The rows of a group lie close to one hidden flat surface of 10 dimensions, which may be shifted away from zero. Surfaces can cross.
In the rows, 128 means zero.
Known rows, each followed by its group:
[170 164 111 107 135 133 129 161  95 127 134 144  97  96 123 150  73 188
 106] => K484
[135 142 143 104 145 129 126 119 118 118 145 135 128 103 135 127 138 129
 120] => K342
[192 156 127 130 125  67 129  35 176 118 141 114 119  77 183  84 149 117
 104] => K342
[ 81 103  62 106 152  72  78  91 123 182  84 141 106 135 132 125  95 159
 130] => K484
[104 150 170 128 197 168 143 139 102 141 120 183 137 163  72 136 128 104
  80] => K551
[141 141 149 144 188 157 150 159 124 145 149 124 105 129  36 113 126 139
 106] => K551
[107 120 139  96 164  94 139  80  82 138  81 145 134 126 139 153 129 129
 122] => K551
[127 112 119  75 169 129  80 147 127 123 118 159 134 123 119 173 123  54
  82] => K342
[104 119 131 191  93 196 168 159 126 110 125 107 136 174 106 119 167 102
 158] => K484
[108 114 124 125  92 140 130 142 131 129 131 124 112 103 130 131 153  75
 141] => K342
[103 111 113 120 148  96 134 154  81 149 124 111 111 113 116 161 110 143
 111] => K484
[ 86  74 122 119 141  39 117 137 116 222 147 111  65  65  47  94 122  92
 115] => K551
[174 140 130 140 146  94 116  81 190 110 125  93 163 133 151 128 122 138
 117] => K875
[121 173 118  90 145 161  93  41 146 133  64 188 167 142 130 146 105 125
 115] => K342
[ 66  60  89 127 131  92  82 166 111 148 179  71 147 136 112 143 148 106
 120] => K551
[106 121 155 124 106 134 154 118 102 132 110 122 138 109 117 151 141 101
 141] => K875
[151  95 147 127  88 155 150 172  62 127 133 137 142 150 105 149 119 115
 128] => K484
[136 147 154 136  82 109 166 103 133 131  93 135 118  94 156 137 121 118
 138] => K484
[111 141 117 156 146 126 145 130 135 147 113 139  93 130 109 112 129 121
 113] => K875
[110 131 172 101  92  82 163 115  70 140 130 148 110  67 170 135 139 113
 123] => K342
[108  93 156  84 101 141  97 133 103 102 128 169 176 168 176 135 147  97
 154] => K875
[166 137 142 160 147 149 158 120 101 119 137 131 145 159 102 120 132 132
  92] => K875
[ 70  91 118 151 160 132 134 127  96 174 109 132 115 184  68  90 138 157
 155] => K484
[140 197 116 111 143 127 104  79 187 117 110 158 123 105 174 116  99 175
 125] => K342
[146 144 172 105  80 167 132 133 121  88 148 136 177 129 165 139 132 149
 166] => K342
[166 146 143 152 149 105 145 146 132 139 136 130 121 131 113 130  91 150
  84] => K342
[ 97 143 136 130 128 138 114 122 198 125  87 148 131 139 143 126 126 105
 157] => K875
[150 143 198  91 184 159 143 127 143 138 115 166 117 112  48 112 132 106
 140] => K875
[ 85 174 149 121 202 104 163 102 133 150  97 119  94  68  93 153 127 131
 105] => K551
[117 124 144 116 120 138 130  76  98 150 114 147 157 143 103 111 129 155
 148] => K342
[196 162 118 102  94 139 130 134 121 122 138 176  73  79 154  99 106 140
 122] => K484
[193 160  79 126 161 179 103 112 190 110 152 149  68 123 105  43 145 157
 150] => K551
[ 82 102 190 100 118  72 137  94 138 140  71 113 183 117 143 181 122  95
 156] => K875
[192 120  99 161 103 163 129 129 125  88 178  69 166 150 124 128 145 138
 116] => K875
[157 136 100  87 136 152  92 129 120 104 178 185  85 124 169  51 156 154
 144] => K551
[121 101 110 106 104 133 120 135 106 140 127 155  82 105 127 100 156  77
 139] => K484
[121 121  53 142 116 109  93 139 148 141 170 137  64 123 163  58 140 147
 131] => K551
[175 133 104 156 126 133 119 106 170 124 135 138 111 156 129  71 137 133
 130] => K484
[175 127 148  77 138 114 116  48 129  92 145  86 180  82 141 147 164 104
 130] => K875
[126 110 141 198  61 179 175 208 129 143 120  97 127 159  66 144 108 125
 159] => K875
[135  73 158 167 131 129 164 116 104 201 104 172  88 179  20  35 143 107
 150] => K484
[221 170 159  91 127 115  91  61 210  86 163 136 166  99 171  91 127 144
 130] => K551
[163 154 125 150  89  92 151 101 142 142  93 134 116 111 160 132  87 154
 119] => K484
[123 131 136  86 105 113  88 108 145 135 110 171 158 140 163 131  91 156
 149] => K342
[170 160 112 127 189 156  98 109 155  95 146 124 164 157 123 141 122 140
  82] => K342
[148 146 163  90 114 118 119 168 158 112 153 147 113  83 158 126 110 140
 149] => K342
[122  98  85  91  84 165  77 135 135 125 166 150 100 112 135  72 167 104
 181] => K551
[118 139 116  82 165 126  96  85 151 110 128 130 131 100 143 128 153 117
 139] => K551
[160 125 100 120  72 151 103 131 168 127 140 152  92 107 136  80 137 101
 164] => K875
[ 53 166 171 156 122 150 153 167 106 138 140 163 143 134 138 154 127 104
  82] => K551
[144 168 132 151 133 131 145  98 180 124 105 130 117 113 136 117 128 127
 126] => K875
[170 129 146  87 165 124 113  87 139 154  97 158 123 118  68 116 100 138
 134] => K484

New rows. What belongs after each?
[103  72  93 144  69 160 106 122 108 159  81 149 152 201 104 125 120 104
 160] => K484
[126 110 149 112  98 106 141 145 105 161 155 123  92  73  95 101 134 129
 151] => K551
[139 144 142 127 132 169 114 148 130  98 170 143 157 154 138 115 141 134
 119] => K551
[129 118 101 151 132 100 121  99 160 143  96 105 133 144 124 132 118 117
 122] => K484
[183 155 160 118 164  75 158 117 140 136 117 101 114  63 105 167  94 131
  87] => K484
[112 116 169 112 166 111 138  93 110 136 112 121 166 149 107 132 130 162
 149] => K484
[163 139 109 124 165  87  99  41 112 128 117 140 190 173 164 136 106 156
  61] => K342
[109 100 109 124 153  93 120 107 118 164 146 117  89 103  89  83 155 117
 130] => K342
[146 120 118 120  69 159 118 117 117 129  85 148 161 158 132 153  96 133
 151] => K484
[ 82 140 113 137 150 138 125 165 112 136 163 134  98 117 126 114 144 133
 111] => K551
[ 87 156 135 113 157 115 153 148  81  99 162 101 117  89 178 153 144 180
 127] => K551
[ 84 174 119 107 138 158 127  76 166 162  97 162  74  68  90  82 140 140
 175] => K342
[151 148 137 130 147 125 146  86 101  99 146 106 158 121 156 140 151 136
  98] => K875
[103 155 100 132 177 149 128 173 130 105 191  83  86  88 122 119 154 172
 132] => K551
[ 97 135 112 152 158 113 124 133 160 154 136  93 111 109  86 130 128 117
 107] => K551
[ 98 132  87 106 140 133 118 123 114 101 138 102 106 102 171 131 157 157
 158] => K551
[161 145 184  98 117 121 139 126 136 135 126 159 124  94 115 117 107 136
 142] => K342
[147 158 160  67 173 115  91  99 137 143 117 187 149 130 119 122  76 192
 130] => K342
[127 156  92 119  92 107 104  73 186 110 118 117 120  86 205 115 139 134
 154] => K551
[134 151 182  77 150 174 118 120 130  91 155 138 171 106 117 145 156 110
 139] => K551
[132 151 126 142  94  86 131 128 145 139 114 143 116 112 183 136  89 147
 112] => K342
[127 127 157 100 131 141 157 126 101 130 120 112 116  83  84 139 141 134
 165] => K551
[108 146  84 105 133 125  99  81 180 134  85 135  99  88 139 130 134  99
 145] => K484
[137  99 107  94 113  62  86  60 136 133 127 136 140 110 185 113 149  83
 113] => K342
[ 57  43  83 119 135  69  97 150  39 164 151 129 116 175 153 107 146 146
 129] => K484
[140 142 130 100 116 111 133 134  84 126 132 150 115 107 164 135 101 181
 129] => K484
[ 89 169  89 155 142 185 156 174 119 146 125 144  37  98  90 104 130 155
 142] => K484
[138 143 105 114 119 190 109  88 190 125  93 135 114 109  85 109 150  91
 175] => K551
[104 108 102 105 103 161  93 120  89 135  91 148 181 191 128 160  88 185
 164] => K484
[143 115 126 148 110  91 153 147  94 141 154 101 106 115 134 114 117 176
 129] => K551
[118 155 115 112 158 138 135 134 125 130 129 132  84  86 118 126 131 143
 132] => K484
[111 121 133 156  55 181 167 145 122 126  90 127 112 116 117 147 154  52
 154] => K484
[104 120 142 157 115 129 151 130 159 149  87 102 132 128  86 150 122 101
 147] => K875
[146 133 153 122  68 138 139  85 165 140 107 143 127  98 122  92 138 111
 177] => K342
[ 98 105 127 150  91 148 138 128 122 173 100 137 118 144  69 112 121 114
 157] => K342
[141  78 124 112 102 126 123 177  58 134 186 131 109 140 123  91 141 154
 150] => K551
[ 83 134 123  87 123 182  97 103 104 110 133 145 171 148 137 135 147 153
 167] => K342
[139 173 122 145 130 154 142 139 159 104 159 110 109  97 139 113 135 163
 137] => K551
[ 94 156  82 116 186 172 105  99 141 114  98 174 102 154 146 110 152 118
 119] => K551
[102 145 130 129 138 101 132 108 143 106 125 105 142 115 183 148 141 137
 127] => K875
[102 129 132 160 124 158 154 123 134 143  95 122 128 151  88 127 130 130
 153] => K484
[122 123 113 118 143 147 132 160 110 119 141 114  98  99 109 141 149  99
 123] => K484
[150 162   7 128 104 116  76 138 148 155  98 150  65 109 162 139  47 182
 101] => K484
[137  94 159  94 116 148 129 169  96 137 155 140 115 112  79 113 141 108
 157] => K875
[132 139  99 160 142 121 131 108 145 123 158  95 111 118 132  99 154 139
 114] => K342
[168 187 156 147 119 121 145 151 168 124 127 146 125 121 147 129  66 196
 121] => K342
[141 135 126 131 107 169 116 118 163 117 110 158 135 149 128 110 137  98
 144] => K875
[162 135 172 123 134 111 166  88 110 129 165 114 114  76 106  80 167 135
 136] => K342
[152 104  95 135 124  81  79 132 205 158 125 154  91 145 136  68 104 120
 137] => K875
[177 110 136 156 118 131 124 160 162 114 155  88 158 163 108 123 111 147
 134] => K875
[123 115 162  80  83  88 134  62 122 162  60 168 116  71 137 137 126  68
 154] => K484
[ 97 126  91 120 162  82 111  92 169 141 101  98 101  85 137 142 145  90
 120] => K484
[147 115 147 148 148  95 152 120 133 122 135  92 135 124 122 132 142 112
 111] => K484
[137 166 105 136 159  90 134  93 153 117 165 105  86  72 170  90 157 151
 107] => K342
[ 67 209 137 115 153 175 157 140 107  96 140 178  84  85 188 123 157 150
 125] => K551
